The first 6 rows are patterns. Each new row is the sum of 2 different patterns, raised or lowered, with some noise. Before adding, each is slid sideways (what falls off one end comes back at the other), maybe read backwards, and multiplied by a number that may be negative. Names go in the order of the patterns.
Known rows, each followed by the names of its patterns:
[-1.31  0.80  2.21 -0.41 -0.29 -0.12 -0.12 -1.30  0.33 -1.62  0.60 -0.17
  0.04 -0.95 -0.82  0.80  1.16 -0.36 -0.05  0.67 -0.11  2.85 -1.07  0.31
  0.22 -0.32 -1.88  0.44 -2.10  1.17 -2.54 -1.13  0.01 -0.01  0.11 -0.31
 -0.58 -1.73 -0.95  0.98 -0.75]
Pob
[ 0.67  0.29  1.52  0.31 -0.39 -0.63  0.43 -0.86  1.75  1.51 -0.53 -1.68
 -0.94 -0.44 -0.85  2.08  0.52 -0.07 -0.07 -0.22  0.23 -0.13  0.26  0.35
 -0.69  0.70 -0.06 -2.19 -1.39 -1.33 -0.35  0.27 -0.66  0.72 -0.08  0.18
 -0.39  0.91  0.74  0.57 -1.55]
kuv
[-0.12  1.09  0.48 -0.71 -1.49  0.26 -0.22  0.08 -2.09  0.12 -1.88  0.50
  0.18 -0.20 -0.73  0.84 -0.39  0.23  1.55 -0.66  0.59 -0.83  0.00 -0.76
 -1.03 -0.18 -2.07 -0.85  0.66  1.78  0.71  0.23  0.16  0.86 -0.87  0.99
  0.37 -0.23  0.36 -2.07  0.18]
pefe
[-0.96 -1.83  1.15 -0.84  2.21 -2.60 -0.85  1.01  1.02  1.04 -1.82  0.01
 -0.82 -0.77 -1.63 -1.98  0.16  1.62  0.18 -0.34 -0.10 -0.03 -0.84  0.07
 -0.84 -2.00 -1.25  1.41  2.01  0.27 -0.07 -0.03  0.07  0.51 -1.21  1.48
 -0.55  0.47 -0.36 -0.59  1.81]
bano
[ 0.18  0.60  1.23  1.12  1.46 -1.05 -0.05  0.45 -1.21  0.11  1.83  0.75
  1.10  1.31  0.48 -1.18 -1.79  0.18  0.04 -0.57  1.72 -0.55  1.81 -1.35
  0.79 -1.12 -0.39 -0.21  0.75  0.20  1.71  0.27  0.06  2.08 -2.11  0.13
  2.11 -1.12 -0.96  0.30  0.24]
kos
[ 0.95 -0.34  1.32 -0.03 -0.08 -1.06 -0.73 -0.55 -2.08  1.03  0.44 -0.60
  0.07 -1.33  0.29  0.25  0.44 -0.62  0.27  0.37 -1.64 -0.76  0.94 -1.14
 -0.90 -0.37  1.00 -0.14 -0.20 -0.08  0.56 -0.18  0.09 -2.00 -0.28 -0.24
  0.04  1.66  0.07  1.38  0.52]
Piler

New rows, each followed by the names of its patterns:
[-0.09  0.38 -2.94  0.43 -2.20  0.31 -1.31 -1.79 -2.33 -2.34 -3.71 -1.22
 -1.51 -0.31 -0.82 -4.00 -3.80 -0.20 -1.11 -1.15 -1.24 -2.41 -1.32 -2.23
 -0.99 -0.21 -1.96 -1.88 -2.00 -3.39 -2.56 -0.42 -1.49 -2.02 -1.01  0.32
 -0.10 -0.25 -0.02 -1.65 -2.18]
Pob kuv
[ 0.57  1.48  3.82  0.75 -0.17  1.31 -0.27  1.09 -0.16  1.43 -0.04  2.44
 -0.53  1.18  1.13  2.68  2.30  1.02  2.22  0.36  0.66  1.16  1.04  0.36
  1.49  0.54  0.58  1.85  2.13  0.46  3.88  0.83  1.89  2.88  1.88  1.30
  0.08  1.45  1.63  2.27  1.24]
Pob Piler
[ 0.63 -0.93  1.48  0.86  2.47 -0.13  0.27  2.97  0.08  0.87  2.70 -1.65
  0.41  1.00  1.38  1.86  0.70  2.50  1.92  2.24  0.57  2.25  1.74 -0.78
 -0.67  2.21  0.65  1.12  1.87  0.63  0.37 -1.11  2.23  1.07  0.13  2.93
 -0.13  2.14 -0.07  1.90 -1.54]
pefe kos
[ 2.77 -0.38  0.43  0.14  2.09  1.99  0.44  1.03  1.30  1.30  2.48  1.70
  2.06  1.46 -0.51  2.37  0.85  2.24  1.31  0.44 -0.46  1.11  1.19  4.13
  2.55  1.65  0.65  0.63  1.60  0.27  3.19  0.56  1.09  1.46  0.60  1.93
  1.30  1.37  1.24  2.12  1.72]
kuv pefe
[ 1.01  1.66  2.09  1.42  4.11  4.06  2.62  2.38  2.43  1.26  2.60  3.32
  4.25  1.05  2.45  1.59  3.71  3.03  2.04  1.13  1.84 -0.61  1.88  1.25
  0.42  2.23 -0.59  1.41  2.77  2.66  1.35  2.69  1.06  3.69  2.72  2.76
  2.46  1.40  2.28  1.70 -1.04]
Pob pefe
[-0.50 -0.52  1.97 -0.01 -1.67  0.41  0.10 -0.60  0.82 -0.92  0.28 -1.32
 -0.44 -0.80  0.56  0.16  1.00 -0.42  0.72 -0.52 -0.13  0.07 -2.09 -0.83
  0.73  1.48  0.04  0.86  2.11 -0.32 -1.16  0.54 -0.53 -1.08  0.72  1.45
  0.64  0.57 -0.40 -0.61  1.29]
kos Piler
[ 0.17  0.26 -0.66 -0.17 -1.51 -2.45 -0.08 -0.50  0.64 -2.66  0.35 -1.79
  1.16 -0.05  0.65 -0.97  0.38 -0.82 -1.38  1.30 -1.02  0.62 -1.19 -0.48
 -1.19 -0.63 -0.77 -2.96 -1.98  1.01  0.99 -0.71  0.20  0.01  0.09 -0.87
  0.81  0.21 -1.46  0.06 -2.75]
pefe Piler
[-0.89 -1.04 -1.65  0.13 -1.96 -0.42 -1.56 -1.86 -2.35 -2.60 -1.23 -2.41
 -1.91 -1.94 -2.89 -5.11 -1.71 -0.60  0.90 -0.16 -0.51 -2.32 -3.23 -0.39
 -2.73 -0.67 -2.90 -2.21 -2.74 -2.77 -1.68 -0.32 -2.41 -2.86 -0.89 -1.51
 -0.03 -1.76 -2.09 -1.51 -0.58]
kuv pefe
[ 0.81  0.30  0.09 -0.51  0.02 -0.33  0.07 -1.55  1.78 -1.08 -0.50 -1.41
 -0.27  0.91 -2.38 -1.83  1.04 -1.57  2.08 -2.67 -0.93 -0.22  0.71  0.29
 -1.69  0.40 -2.52 -1.46 -2.32 -2.90 -0.17  1.22  0.71 -0.87  0.22  0.05
 -0.26 -0.14 -0.09 -2.27 -1.66]
bano Piler
[-1.97 -1.37 -3.12 -0.71  0.11 -2.44 -0.35  1.60 -1.64  0.19 -1.87 -0.39
 -1.87 -0.49 -2.24 -0.07  0.73  0.38 -2.59 -3.11 -0.69  0.34 -1.77 -0.83
 -0.30 -1.14  1.82 -0.38 -0.35 -2.22 -2.36 -3.04 -1.05 -2.62 -1.29 -2.15
 -0.91  0.04 -1.45 -2.88  0.74]
Pob bano
[-1.29  1.30  0.91  0.90  0.19 -2.51  2.11  1.44  2.48 -0.06 -0.21  1.58
  0.44 -0.56  0.91 -0.23  1.92 -1.44  0.13 -0.09  1.69 -0.38  0.32  0.67
  1.22 -0.35 -0.87 -0.67  1.09 -1.79 -1.01  0.74  1.51  1.25  2.03  1.21
 -3.10 -1.52 -0.27 -0.24  0.51]
kuv bano
[-1.79 -3.10 -2.36 -1.60 -1.75 -2.21 -1.04 -1.74 -1.73 -1.89 -0.90 -1.83
 -3.02 -2.28 -2.62 -2.22 -0.74 -0.82 -2.92 -3.75 -2.12 -1.64 -2.80 -0.44
 -1.20 -2.08 -0.33 -2.83 -1.54 -1.91 -1.93 -2.85 -2.23 -2.80 -1.31 -5.17
 -3.71 -2.99 -2.23 -1.63 -2.65]
Pob kuv
[-0.44  0.30  1.53  0.63  2.05  2.10 -0.31 -0.11 -0.62  0.81  2.57  0.89
 -0.58 -0.10  2.01  1.90  1.23  0.73  0.36  1.30  1.48  2.87  3.38  2.65
  1.98  0.76  2.10  1.46  2.31  1.87  0.46 -0.09  1.18  0.54  0.19 -0.78
  1.55  2.12  1.74  4.03  1.95]
kuv pefe
[ 0.51 -2.33  2.62  0.24  0.30  0.65  0.93 -0.06  1.39 -1.02  2.06  1.52
 -0.46  0.39  0.35  1.31  1.38  2.27  2.63 -1.21  0.76  1.95 -0.47 -0.84
  0.54  0.52  0.20  0.87  1.33 -0.09  2.94  0.36 -0.08  1.06  1.89  1.36
 -1.05 -0.61  0.81  0.42 -0.59]
Pob Piler
[ 0.13 -0.85 -1.52 -2.18 -5.06 -1.63 -4.49 -1.28 -2.78 -1.62 -1.21 -2.27
 -1.55 -1.98 -3.80 -1.54 -2.61 -4.01  0.12 -1.76 -5.31 -0.88 -2.77 -2.25
 -2.44 -1.95 -3.67 -3.66 -2.58 -2.56 -1.10 -1.73 -3.97 -0.63 -2.29 -3.42
 -1.93 -3.68 -2.54 -2.28 -0.73]
pefe kos
[ 0.65 -0.86 -0.81 -1.27  0.91 -0.29  1.19  0.12  2.48 -0.82  1.94 -1.17
  1.51  0.77  0.70  0.35  1.29  0.57  0.67  2.55 -0.51 -0.24  1.89  0.38
 -0.84 -0.85  0.58  0.51  0.62  1.11  1.65  1.03  0.57 -0.13  0.65 -0.57
  0.93  1.86  0.27  0.33  1.27]
Pob kos
[-2.59 -2.04  0.13  0.08 -0.39  0.10 -1.45  0.15 -0.20 -0.49 -0.72 -0.72
 -3.12 -0.24  1.37  2.08 -0.95 -0.33 -0.01 -1.20 -0.59 -1.67  0.37 -2.44
 -0.85 -2.14 -0.33 -0.35 -1.24 -1.56 -0.36 -0.59 -2.06  1.20 -0.59 -2.36
  1.04  2.44 -1.48 -1.01 -1.50]
kuv kos
[ 2.49  1.77  2.71  1.94  1.23  0.67  2.16 -0.47  0.70  0.36  2.31  2.02
  2.00  0.07  0.95  2.06  1.75  0.45  3.07 -0.59  0.24  2.65  1.75  2.50
  1.75  2.34  2.09  1.50  1.84  2.28  2.55 -0.41  0.60  0.90  1.59  0.25
  1.39  0.73  0.69 -0.16  3.22]
pefe kos
[-0.92  1.58  1.23  0.71 -0.80  1.39  1.47  0.90  2.03  2.03  0.07  0.68
 -0.19  0.61  0.64  0.75  1.77 -0.42 -0.26  1.08  0.47  1.56  0.60 -1.14
  0.64  0.23  0.98  1.69  1.80  0.58  2.07  1.17  2.26  2.64  0.37  0.67
  0.69  1.32  0.57  2.10  1.13]
Pob pefe
[-0.90 -0.38  0.92  0.49  0.73  0.26  1.65 -0.52 -0.71 -0.13 -1.18 -1.89
 -0.89  0.62  1.22 -0.22  0.28  0.27 -0.06 -0.63 -1.09  1.13 -0.08 -1.15
  2.95 -0.77 -0.28  0.26 -1.33 -0.04  0.99  1.03 -1.56  0.69 -1.57  0.82
 -0.23  2.21 -0.16  0.45 -1.19]
kuv kos
[-1.68 -0.74 -0.31  0.08  0.00  1.56  0.08 -1.53 -0.06 -0.22  0.67 -0.37
  1.41 -0.61  0.25  1.53  1.58 -1.63 -1.59 -0.13  1.74 -0.87  2.94 -1.21
  1.14 -1.23  1.07 -2.03 -0.19 -0.69 -1.10  0.52  0.66  0.75 -0.22  2.31
 -1.11  0.01  3.52 -0.47 -1.73]
pefe kos
[-0.22 -1.97 -1.83 -0.87 -0.93  1.11  2.06 -0.89 -0.39 -1.03 -0.39 -2.48
  0.61  0.53 -1.04 -1.39 -0.25 -2.33 -3.38 -0.59 -0.68 -1.26 -0.63 -2.02
  0.60  0.67 -1.93 -1.24  1.55 -2.06 -2.13 -1.48 -1.23 -1.76 -2.01 -0.67
  0.76  0.25 -1.40  0.58 -1.64]
kos Piler
[ 1.06  2.20  2.05  2.52  1.82 -1.32  1.97  2.71  1.21  0.82  4.06  1.89
  3.40  1.46  4.58  3.35  0.77  2.12  1.38  2.76  3.55  1.61  2.32  0.55
  1.76  3.27  1.39  1.40  2.11  3.26  2.73  3.54  3.28  3.40  3.49  1.41
  1.94  0.15  3.00  2.63  1.96]
Pob Piler
[ 1.43  0.42 -0.93 -0.68 -1.01 -1.91 -0.84  0.42 -2.80  2.19  0.11 -1.09
  1.75  1.49  1.33 -0.89 -0.40  0.03 -1.07  0.03 -1.44  1.00 -0.17  0.15
  1.04 -0.22 -0.31 -0.03 -1.62 -0.27  0.39  1.65  1.07  0.11  0.22  0.80
 -1.91  0.77 -1.69  2.91 -0.44]
kos Piler
[-2.47 -1.45 -3.35 -2.80 -0.39  1.02 -0.68 -2.66 -2.91 -2.06 -2.59 -2.28
 -2.12 -3.81 -1.60 -0.86  0.53 -1.18 -1.54 -1.34 -1.11 -2.92 -2.57 -2.36
 -2.72  0.24 -5.27 -1.20 -2.99 -0.22 -2.30 -3.81 -1.13 -0.77 -2.34 -1.40
 -4.66 -0.68 -2.50 -1.73 -1.15]
pefe bano
[-0.69 -1.38 -2.10 -1.76 -0.04 -0.20 -1.72  0.56  0.36 -1.37 -2.33 -1.79
 -1.38 -1.41 -1.12  0.75 -2.67 -0.26 -1.32 -0.35  0.28 -1.52 -1.31 -1.40
 -3.30 -0.67 -0.63 -1.42 -0.93 -2.00 -0.46 -0.95  0.64 -1.61 -1.31 -1.53
  0.16 -1.99 -0.23 -1.34 -2.18]
Pob pefe
[ 0.14  0.77  1.29  0.95  1.87  1.77 -0.27 -0.19  1.16  0.26 -0.04  2.09
  1.82  1.00  1.21  0.45  1.13  1.50 -1.50 -0.75  2.12  0.11 -1.36  2.45
  1.42  0.62  2.67  1.10  2.12  0.42  1.29 -0.42  1.23 -0.78  1.11  0.15
  2.10  0.48  0.58  0.65 -1.07]
kos Piler
[ 4.25  2.35  1.89  1.94  2.62 -0.67  2.35  4.23  2.46  0.03  2.39  3.42
  2.08  3.58  2.26  1.98  1.92  3.00  4.67  0.78  4.20  1.86  3.43  2.82
  1.76  0.44  2.20 -1.70  1.92  1.59  1.66  2.83  0.78  1.35  2.61  3.52
  2.46  2.57  0.59  4.07  1.87]
Pob kuv
[ 1.85  0.51  1.30 -0.35 -0.18  0.66  0.02 -1.31  0.05  1.14 -1.82  0.53
 -1.71  0.69  0.45  1.34  0.71  1.01  0.65 -0.26 -0.03 -0.18  0.22  0.25
  0.65 -2.33  0.55 -0.71 -0.19  0.48 -0.46  2.11 -0.30  0.02 -0.35 -0.91
  0.83  3.26  1.00  1.36  0.36]
kuv pefe
[ 0.96  2.48  1.39  1.23  1.94  0.02 -0.85  2.25  0.98  1.94  0.39  0.92
 -0.65  1.36  1.45  0.82  0.16 -0.07 -0.54  1.39  0.99  2.36  0.30  2.65
  1.35  2.65  2.41  3.84  3.18  1.01  0.36  0.08  0.90  0.87  1.79  0.90
  1.17  1.10  2.19  0.36 -1.45]
kuv Piler
[ 1.70  0.28  0.66  0.52  2.34  0.39  0.95  0.14 -1.90 -0.18  0.39  1.50
 -0.04  0.90 -0.42  0.69  1.12  0.83  2.35  0.79  2.62 -0.35 -0.04  2.29
 -0.01  0.64  1.14 -0.06  1.64 -0.42 -0.13  1.04  2.63  1.99 -1.21  1.61
  0.93  0.58 -1.12 -0.45  1.00]
bano Piler
[ 1.94  0.43  0.48  0.92  0.61  2.66  0.39  1.89  1.43  1.86  0.20  2.15
  1.70  2.17  1.05  0.19  1.70  1.12  2.04  0.73  1.51  0.12  1.79  1.13
  0.05  0.73  2.09  0.49 -0.45  2.62  1.39  2.00  1.48  1.51  1.24  1.10
  1.68  0.46  0.95  2.04 -0.50]
pefe Piler
[-1.53 -1.46 -1.53 -0.35 -1.37  0.22 -1.46 -2.62 -1.24  0.81  0.33 -1.43
 -0.90 -3.00 -2.17  0.83  2.58 -0.21 -0.14 -2.17 -0.07  0.48 -0.78  0.17
 -1.01 -0.32 -0.25 -1.81  1.12 -1.90 -3.57 -1.01 -3.53  1.15 -2.25 -2.08
  0.56  0.46  0.18 -2.01 -0.89]
kuv bano
[-2.96 -0.44 -1.25 -0.03 -0.92 -0.09 -0.40 -0.84  0.35 -1.05  0.35 -3.63
 -1.50 -0.58 -2.98 -0.56  0.14 -0.99 -0.97  1.49 -1.08 -0.09 -2.69 -0.90
 -1.58 -0.25  0.62 -2.16 -1.04 -2.19 -0.93 -0.04 -1.94 -1.29 -1.10 -2.06
  0.76 -1.93 -1.40 -0.11 -3.45]
pefe kos
[ 1.05  1.13 -1.76 -1.24 -0.12 -1.03 -1.55 -0.61 -1.09  1.13 -0.48 -0.59
 -1.31 -3.98 -0.28 -1.89 -0.64 -0.50 -0.06 -3.30 -2.12 -0.12 -0.08  0.26
  0.00  0.90 -2.96 -1.57 -0.78  0.28 -0.03 -1.67 -1.81 -0.93 -0.39 -1.04
 -1.76  1.21 -0.27 -1.59  1.28]
kuv Piler
[-1.21 -0.37 -1.65  0.08  0.26 -0.43  2.08 -2.68 -0.03 -1.07  2.34  0.60
 -1.29 -1.19  0.36 -0.21  0.79 -1.89  0.66 -0.84  0.20 -0.95 -0.05 -0.85
 -3.06 -2.56 -1.33  1.19  0.78 -0.96  0.56 -0.10 -0.44  0.06 -0.69 -1.86
 -0.48  1.68  2.67 -0.50 -0.11]
kuv bano
[ 0.15  0.06 -0.76 -2.59 -0.94  0.58  1.68 -0.49  0.73  0.29  0.87  0.59
 -0.72  0.27 -2.84 -0.63 -0.84 -1.43 -0.20  0.04 -1.38 -0.77  1.53  0.23
  2.01 -0.08  1.22 -1.24  0.68  0.69 -0.83 -0.58 -0.42 -0.72  1.31 -0.31
 -0.26 -0.89 -0.25  0.92 -1.79]
pefe Piler
